The groups are shells around one centre, one inside the other: the same stretched ball of 6 dimensions in 10 sizes.
In the rows, 128 means zero.
Known rows, each followed by its group:
[136  69 164 181 108 123 147 193 121 164 131 159 146 116 107 104] | C
[137  69 135 158  97 123 157 171 122 161 147 139 142  99 103 116] | S
[152  64 163 161 121 113 144 166 109 169 124 145 142 128 102 109] | Y
[150  45 155 146 114 129 159 157 105 170 125 139 140 111 102 117] | K
[115  69 143 176 104 117 157 173 106 168 142 131 142  96 108 114] | N
[160  84 157 164  99  89  96 182 133 160 161 158 156 155  75 109] | D
[140  75 130 148  86 101 124 163 125 155 177 129 150 117  74 126] | T
[117  80 153 182 100 100 128 180 113 160 161 132 149 116  85 118] | T
[138  53 161 158 114 121 155 161 104 163 134 129 139 110  92 122] | C
[165  82 131 142  92  94 111 164 135 159 167 147 151 139  80 115] | T
[159  65 165 165 101 127 141 193 136 156 137 170 147 126  93 108] | N
[159  60 146 139 110 119 156 152 117 159 139 130 137 113  91 123] | P
[150  95 135 165  93 105 139 182 143 149 161 146 142 115  91 113] | T
[156  66 154 141 119 101 143 141 107 156 146 111 135 124  75 131] | L
[161  78 142 156 101 119 148 179 137 158 140 158 142 118 104 107] | P
[154  63 172 169 109 123 138 189 126 160 131 165 147 130  94 107] | S
[123  54 153 165 102 111 129 168  99 172 150 136 153 119  90 117] | K
[126  56 151 169  92 121 131 185 113 170 150 155 156 115  97 110] | K
[170  62 177 147 113 108 126 164 124 146 150 136 142 143  58 129] | D
[168  75 152 146 114 113 153 159 128 151 140 133 134 120  87 121] | P
[160  74 135 138  95  88 102 153 122 164 170 137 154 145  72 119] | Y
[147  85 134 148  97  97 136 155 128 145 174 115 139 114  69 132] | Y
[116  54 157 174 103 136 171 179 108 158 140 132 140  86  99 122] | N
[120  47 153 159  99 117 138 163  98 166 155 126 150 108  82 126] | Y
[138  96 140 184  98 104 132 196 135 167 144 165 149 121 116  94] | L
[136  66 139 163  88 111 118 183 122 173 156 162 159 126  99 104] | N
[158  63 152 160 107 123 142 182 124 174 122 172 148 127 117  96] | L
[116  73 157 190 105 110 134 190 109 173 140 151 151 116 108 103] | N
[157  59 161 153 118 117 148 162 112 167 126 143 140 125  99 113] | P
[135  58 155 160 114 120 159 161 104 164 135 127 138 105  97 121] | P
[159  91 135 156 103 105 145 169 137 154 150 141 138 117  97 113] | T
[130  78 155 179 111 110 146 179 114 165 137 141 143 113 105 109] | S
[146  77 134 147  98 100 134 155 121 156 165 123 143 117  79 126] | M
[129  79 125 158  85  97 120 167 121 163 176 132 153 116  85 119] | K
[168  57 157 144 100 131 150 174 134 150 143 153 142 118  83 121] | D
[137  70 141 158  99 118 153 168 122 155 154 131 140 102  91 122] | C
[160  51 168 144 120 113 141 152 106 162 134 131 141 131  80 123] | S
[172  83 155 145 111  83 105 155 125 156 159 134 147 155  66 120] | D
[160  45 176 157 126 144 181 171 112 163 102 151 132 108 111 112] | L
[145  62 156 162 114 135 181 172 119 157 123 139 131  94 109 117] | K
[107  76 146 183  91  95 113 182 109 166 172 134 157 119  82 117] | D
[170  60 158 144 115 124 157 163 123 158 128 145 136 121  94 117] | M
[119  86 140 178  93  99 129 179 120 159 167 132 149 111  88 117] | S
[162  64 160 162 103 127 141 190 133 164 129 175 148 128 105 101] | Y
[128  83 148 174 103 104 141 175 119 156 156 129 142 110  89 119] | M
[159  61 169 152 110 110 129 166 119 153 148 139 145 135  69 124] | M
[136  72 171 178 111 115 143 184 119 153 143 141 142 119  85 118] | P
[165  66 168 157 122 107 131 167 115 167 126 151 144 143  94 108] | L
[157  57 179 156 115 107 120 167 112 157 144 140 148 144  67 122] | N
[119  68 151 188  98 128 151 199 118 172 134 164 150 103 120  99] | Y
[148  47 157 146 112 127 158 157 107 162 134 131 139 110  91 124] | M
[134  68 162 176 107 129 163 185 121 155 136 144 139 102 100 115] | C
[160  47 168 149 119 137 169 166 114 159 118 145 135 111  98 118] | S
[119  68 137 158  89  99 124 160 109 158 180 115 151 111  70 131] | L
[165  70 136 136 102 100 124 152 122 164 153 138 147 134  85 117] | T
[154  87 153 162 106 102 137 172 132 147 155 135 139 124  79 121] | M
[109  74 145 179  93 107 135 179 111 161 165 129 150 104  88 120] | K
[127  71 153 180 105 120 149 187 116 168 136 152 146 109 110 105] | C
[186  72 137 126 106 108 137 152 134 158 143 146 140 134  89 116] | D
[164  61 171 153 118 121 151 167 120 154 130 142 137 126  85 119] | C

New rows, each followed by its group:
[142  60 160 163 117 120 154 168 108 168 125 142 141 115 105 111] | P
[112  68 153 184 103 132 175 186 114 156 140 133 137  82 106 119] | D
[152  77 149 165 108 123 161 180 131 157 132 152 137 109 108 109] | M
[148  51 148 141 101 113 133 155 109 165 152 133 149 122  81 124] | P
[147  63 160 160 118 127 170 166 114 157 126 134 132 104 101 119] | P
[138  56 155 159 108 132 169 169 114 158 135 135 137  97  98 121] | M
[162  71 143 142 112 101 133 151 116 166 142 134 142 132  91 116] | Y
[176  79 152 144 113 104 137 160 131 153 142 140 138 135  84 117] | S
[147  61 176 170 109 120 136 186 121 156 139 154 147 128  84 114] | S
[179  78 158 146 109 103 125 167 136 151 148 149 143 144  76 117] | T
[116  70 154 185 103 119 151 187 112 165 142 142 145 102 105 111] | P
[159  57 167 154 117 117 140 167 113 165 127 149 144 132  93 112] | M
[128  67 157 169 102 116 147 173 115 152 156 127 142 106  80 126] | M
[159  52 161 148 110 136 168 168 122 153 131 142 135 106  92 122] | T
[132  51 165 162 100 115 127 172 107 161 155 137 152 123  73 124] | T
[123  60 149 170 104 131 168 176 111 163 137 136 140  90 107 117] | T
[133  80 135 167  91 103 125 179 125 165 161 147 152 119  96 109] | C
[168  70 148 152 103 127 153 180 138 158 133 163 141 119 104 107] | K
[159  56 152 138 112 118 152 150 113 157 141 127 137 116  84 126] | M
[165  62 172 160 120 117 139 175 119 165 122 158 143 138  97 107] | K
[152  71 171 175 103 126 143 198 136 152 138 166 145 123  91 109] | L
[130  79 131 168  80 101 111 186 129 166 172 155 160 124  91 108] | N
[179  59 162 131 110 114 138 153 127 147 148 134 139 133  65 130] | Y
[145  76 130 156  91 114 141 175 131 162 155 149 147 110 100 111] | S
[125  75 135 169  81 104 116 185 125 164 173 149 158 119  87 113] | Y
[163  67 166 145 118  99 130 151 114 152 149 122 139 138  65 129] | K
[152  85 139 157 105 113 158 169 133 151 147 134 134 107  96 118] | T
[159  66 148 149  97 106 116 171 125 165 154 154 154 138  84 112] | P
[175  59 152 128 110  97 114 143 115 163 151 134 148 149  70 123] | L
[148  72 154 167  99 105 115 184 124 168 148 162 155 138  94 104] | S
[146  73 140 150 110 111 158 153 116 157 145 120 134 105  93 124] | Y
[177  85 146 151 100 110 133 180 149 151 148 163 144 134  90 108] | N
[154  70 169 166 120 122 162 174 122 153 127 141 134 115  95 116] | P
[142  88 154 187 100 117 142 204 138 161 137 171 147 118 112  97] | Y
[155  81 147 168 103 120 149 189 137 161 133 165 143 118 112 101] | S
[142  72 135 157  81 110 118 182 133 161 170 156 157 123  85 113] | L
[144  76 149 170 107 117 148 181 124 166 133 155 143 115 111 104] | C
[166  70 159 152 119 118 156 165 124 157 127 143 135 122  97 114] | P
[140  84 153 181 102 111 136 194 131 162 142 161 147 122 104 102] | M
[152  64 171 167 108 125 147 185 127 152 138 153 142 121  86 116] | P
[125  71 168 179 104  99 116 180 110 160 159 137 152 131  74 119] | N
[173  72 160 147 117 104 132 160 124 158 138 142 141 140  83 116] | S
[151 102 132 166  98  98 137 177 141 153 158 142 141 118  96 111] | Y
[149  47 156 142 103 116 132 157 108 163 150 135 148 125  77 125] | P
[130  63 152 162  97 103 118 169 110 163 163 135 154 126  77 121] | M
[140  73 137 150 103 106 147 154 116 155 158 118 139 108  84 127] | S
[144  62 161 171 104 142 173 192 130 154 127 158 138  97 107 111] | N
[137  70 163 167 114 111 150 166 111 153 145 123 137 113  82 125] | P
[150  40 157 142  98 130 142 165 114 161 147 143 148 117  80 125] | L
[136  88 129 170  96 112 152 180 130 162 148 146 142 102 112 107] | Y
[138  57 157 163 108 116 138 171 107 172 136 146 149 121 100 111] | M
[157  83 158 162 107  97 120 174 128 156 152 145 146 140  80 114] | M
[106  76 156 190  95 103 124 189 111 162 164 137 153 114  85 116] | L
[138  74 137 150 102  95 128 151 111 161 165 117 145 120  78 126] | T
[156  58 159 155 108 142 177 177 129 150 128 148 133  99  99 119] | L
[149  62 147 148 110 104 130 154 106 172 142 135 147 129  93 115] | Y
[150  49 183 168 116 128 142 184 113 164 123 160 147 130  93 110] | Y
[146  74 158 167  97 107 119 185 128 157 157 153 152 133  80 114] | M
[125  52 159 167 104 121 142 173 103 168 142 139 149 112  94 117] | M
[128  65 142 169  93 124 147 184 120 166 147 152 149 103 105 110] | P
[105  64 157 185 100 118 145 184 104 163 152 133 148 100  94 118] | Y
[169  62 175 155 115 127 154 176 130 147 132 149 136 124  81 120] | Y
[140  76 143 164  87 101 109 183 128 162 169 154 158 132  82 111] | T
[146  82 120 143  80  87 101 161 129 160 187 135 157 132  71 121] | D
[123  55 147 167 102 127 157 174 107 170 138 141 145  98 108 113] | T
[145  55 145 152 103 125 149 168 114 169 136 148 146 112 104 112] | P
[153  90 132 160  89  96 115 180 139 160 165 155 153 132  90 108] | S
[147  62 176 158 117  99 123 158 106 154 151 122 144 138  61 130] | D
[164  58 141 125  99 106 129 143 119 154 164 123 145 127  65 133] | Y
[141  60 154 167 100 123 138 186 119 171 136 164 152 120 106 103] | P
[177  56 181 150 124 134 165 171 126 149 117 150 132 124  88 119] | D
[128  77 153 181  96 117 141 193 126 158 152 151 148 110  96 111] | C
[133  69 159 181 118 125 164 183 112 170 116 151 139 106 122 102] | L
[165  69 139 133 113 100 140 139 114 161 147 121 138 126  84 124] | D
[140  30 165 147 108 141 163 162 101 163 133 135 142 102  89 127] | D
[161  63 153 153 101 127 147 179 132 158 138 159 144 119  96 111] | P
